There are 5 ways to turn a row about zero (a turn may also mirror it). The second row of each pair is the first, turned, with some noise. The first 45 pairs use one turn. New pairs use 3 turns, one after the other, and a turn may come again.
In the rows, 100 means zero.
Some pairs, each with its turns in order after it:
[76,83,106,110,89,95,89,113]
[90,82,90,95,88,100,94,71]	ked

[87,97,119,74,90,100,104,101]
[88,105,80,116,82,99,83,105]	ked

[107,95,104,134,110,96,109,81]
[108,78,111,106,121,116,113,101]	ked

[122,99,89,103,101,105,97,106]
[93,107,100,106,90,99,121,93]	feto

[106,76,95,92,127,97,121,85]
[86,133,105,104,84,101,76,102]	feto

[105,93,116,120,101,102,96,103]
[93,103,95,77,103,103,108,108]	lesi

[96,96,97,101,98,109,97,101]
[105,102,93,97,101,106,99,101]	dapa

[116,90,92,138,104,113,114,91]
[93,142,101,87,104,109,109,105]	lesi

[110,101,96,121,102,85,89,88]
[81,102,110,89,109,86,109,93]	feto

[97,63,91,111,110,62,138,100]
[95,101,98,104,123,70,77,152]	dapa

[95,108,85,107,78,105,118,108]
[112,89,93,87,112,93,94,80]	Rak

[103,103,97,111,108,117,80,104]
[109,103,114,91,108,98,86,87]	ked

[93,114,111,107,138,127,100,88]
[135,111,102,69,96,109,95,78]	lesi

[107,107,88,105,121,116,97,102]
[97,94,101,110,95,118,79,88]	dapa

[98,100,82,101,107,103,96,105]
[105,104,103,109,93,86,102,97]	feto

[86,75,95,107,83,86,138,92]
[65,79,94,114,95,110,130,101]	ked

[103,89,108,83,108,119,67,103]
[91,116,101,77,75,122,96,87]	dapa

[108,100,138,94,131,123,92,84]
[120,93,89,62,74,106,110,80]	lesi

[110,99,104,86,102,73,109,98]
[85,113,80,116,108,105,105,94]	Rak

[108,112,100,93,94,100,99,103]
[92,95,102,105,95,108,92,93]	lesi

[81,78,103,102,79,93,104,103]
[96,83,107,100,115,85,121,95]	Rak

[104,122,116,102,106,105,100,111]
[111,99,113,97,113,112,114,113]	feto

[97,99,74,99,103,93,91,100]
[99,103,112,114,120,97,105,92]	lesi

[96,93,96,96,102,106,66,90]
[82,93,98,77,87,119,100,93]	dapa

[99,112,101,75,106,62,97,65]
[129,105,81,132,85,92,122,119]	ked

[115,104,90,111,109,99,96,87]
[94,95,93,102,84,104,80,106]	Rak

[105,78,104,113,72,108,126,85]
[126,88,79,94,94,78,103,121]	dapa

[90,86,99,117,79,119,113,87]
[108,66,111,99,115,90,99,100]	Rak

[105,114,83,130,62,111,126,100]
[79,134,85,116,108,116,74,118]	lesi

[110,99,113,107,111,97,107,108]
[89,109,108,100,100,108,105,115]	feto

[91,77,108,93,102,100,96,107]
[93,102,106,104,111,88,117,114]	Rak

[94,114,128,100,124,103,111,62]
[118,101,95,139,117,126,90,115]	ked

[98,90,114,95,101,107,90,110]
[97,99,91,100,104,94,79,93]	ked

[100,105,105,100,105,98,108,78]
[115,105,98,102,89,114,110,103]	lesi

[100,99,77,108,104,96,104,103]
[104,111,97,111,99,82,105,91]	feto

[73,103,99,115,101,108,99,85]
[102,89,113,107,117,90,76,94]	feto

[115,97,114,102,115,100,114,95]
[101,102,86,113,103,116,96,114]	Rak

[111,108,85,81,100,130,63,129]
[101,118,110,104,78,154,110,87]	dapa

[112,77,79,98,95,102,92,94]
[80,96,105,94,104,82,84,109]	Rak

[89,104,79,123,103,101,129,96]
[88,97,111,92,107,128,125,102]	ked

[72,102,98,106,108,114,79,93]
[92,98,83,82,113,118,94,79]	dapa

[94,104,106,98,110,107,96,92]
[101,99,115,98,98,103,92,100]	feto

[91,124,112,102,99,107,115,138]
[112,128,100,130,115,102,108,82]	dapa

[100,101,82,128,113,100,102,93]
[109,83,87,101,74,90,87,108]	Rak

[91,101,99,94,94,87,62,109]
[90,69,96,98,124,94,112,92]	lesi

New pairs, each followed by its turns in order:
[91,108,118,107,105,85,96,122]
[113,105,98,104,109,123,115,116]	ked lesi lesi

[105,95,91,112,100,109,107,93]
[102,113,100,92,114,95,101,88]	ked ked lesi

[106,120,102,97,78,100,99,83]
[115,116,114,89,105,86,103,92]	lesi lesi feto

[80,71,83,92,101,133,97,93]
[104,80,96,108,100,140,106,79]	dapa dapa feto

[62,97,99,82,101,104,124,95]
[115,96,93,73,78,67,100,101]	dapa lesi dapa

[138,98,102,113,109,62,109,88]
[99,120,85,133,101,72,123,97]	dapa ked lesi

[99,99,87,138,102,100,115,97]
[119,95,66,90,104,101,85,94]	feto feto ked

[116,96,103,102,101,131,102,101]
[131,108,96,101,92,89,107,100]	Rak ked ked

[92,106,87,91,99,87,78,96]
[81,100,99,91,101,120,113,107]	lesi dapa dapa

[116,100,85,98,113,138,112,97]
[125,85,125,92,111,114,105,78]	Rak dapa Rak

[108,90,99,100,110,100,103,79]
[114,103,99,94,98,120,110,107]	ked lesi feto

[108,92,109,115,99,100,99,112]
[89,96,103,93,105,95,120,107]	lesi lesi lesi

[70,76,100,97,62,92,114,90]
[111,107,77,96,107,57,82,80]	feto dapa lesi

[120,72,105,97,122,113,94,103]
[100,114,104,78,84,70,87,99]	feto lesi Rak

[103,107,98,111,85,98,103,128]
[97,103,89,102,77,96,113,79]	dapa Rak feto

[90,90,114,94,82,129,98,100]
[97,95,87,111,121,116,99,76]	lesi ked Rak

[85,84,93,103,84,120,113,113]
[117,97,116,117,86,97,111,77]	ked dapa lesi

[101,96,98,110,117,106,98,99]
[99,112,117,101,100,99,109,103]	ked ked feto

[99,88,99,110,80,97,111,117]
[78,97,99,119,110,105,99,102]	Rak Rak dapa

[111,105,98,96,99,103,106,116]
[87,103,94,105,104,105,111,98]	lesi ked lesi

[105,105,97,108,92,62,95,98]
[108,117,114,121,89,102,86,118]	lesi Rak dapa

[102,97,83,113,135,95,112,120]
[128,85,90,86,109,110,114,120]	Rak dapa Rak

[120,98,90,98,85,98,81,90]
[91,119,122,108,101,90,117,94]	Rak lesi lesi

[89,104,94,62,114,96,98,106]
[119,99,71,103,121,92,108,111]	feto lesi lesi

[106,109,89,138,113,95,111,98]
[91,105,80,77,115,98,77,119]	Rak ked feto

[110,102,109,109,109,107,109,89]
[92,118,104,110,107,104,101,95]	ked lesi Rak

[94,92,82,97,87,107,101,113]
[101,106,121,95,99,92,87,104]	ked dapa dapa

[83,101,100,106,98,97,77,84]
[106,79,86,110,118,93,103,86]	dapa ked dapa

[99,94,101,90,86,103,133,110]
[95,99,120,105,74,111,112,113]	ked Rak lesi

[80,103,107,88,94,102,102,91]
[110,99,104,92,117,101,87,110]	lesi lesi feto

[94,108,66,91,89,98,77,96]
[118,125,106,107,104,88,73,107]	ked feto Rak

[138,105,106,101,105,98,106,96]
[122,108,108,106,112,72,103,102]	dapa feto lesi

[97,92,102,128,104,94,98,84]
[106,106,114,109,84,100,88,120]	feto lesi dapa

[98,119,121,113,102,103,79,111]
[103,85,83,91,121,91,87,112]	Rak ked lesi

[83,97,97,105,92,112,117,62]
[73,116,130,94,97,91,82,99]	lesi Rak Rak

[94,118,92,115,100,81,124,105]
[77,93,94,95,111,83,89,86]	Rak dapa ked

[97,90,101,102,95,62,97,103]
[93,126,100,112,101,100,108,75]	lesi ked ked

[115,93,94,100,102,89,76,98]
[90,122,104,93,99,116,95,110]	dapa Rak feto

[101,96,95,92,102,89,130,105]
[109,84,104,96,83,124,101,94]	dapa dapa ked

[101,102,92,83,133,80,99,65]
[77,98,103,91,100,62,109,70]	dapa ked feto

[115,94,96,125,112,111,116,97]
[101,125,104,92,113,84,88,106]	feto lesi ked

[90,105,104,104,98,110,114,105]
[103,97,83,99,108,113,101,94]	ked ked lesi

[120,119,88,88,102,107,114,110]
[114,109,97,131,93,100,105,102]	lesi dapa lesi

[89,89,91,119,97,97,75,100]
[127,98,94,101,105,98,80,83]	lesi dapa ked

[80,99,103,125,101,105,96,100]
[100,100,106,110,106,120,104,124]	dapa ked ked

[126,114,119,96,117,80,111,100]
[97,107,73,117,97,112,109,72]	ked dapa dapa

[103,103,121,106,84,105,91,100]
[101,95,85,102,85,111,104,89]	Rak feto dapa

[103,96,106,76,102,91,108,103]
[94,105,103,112,104,124,103,94]	feto dapa feto

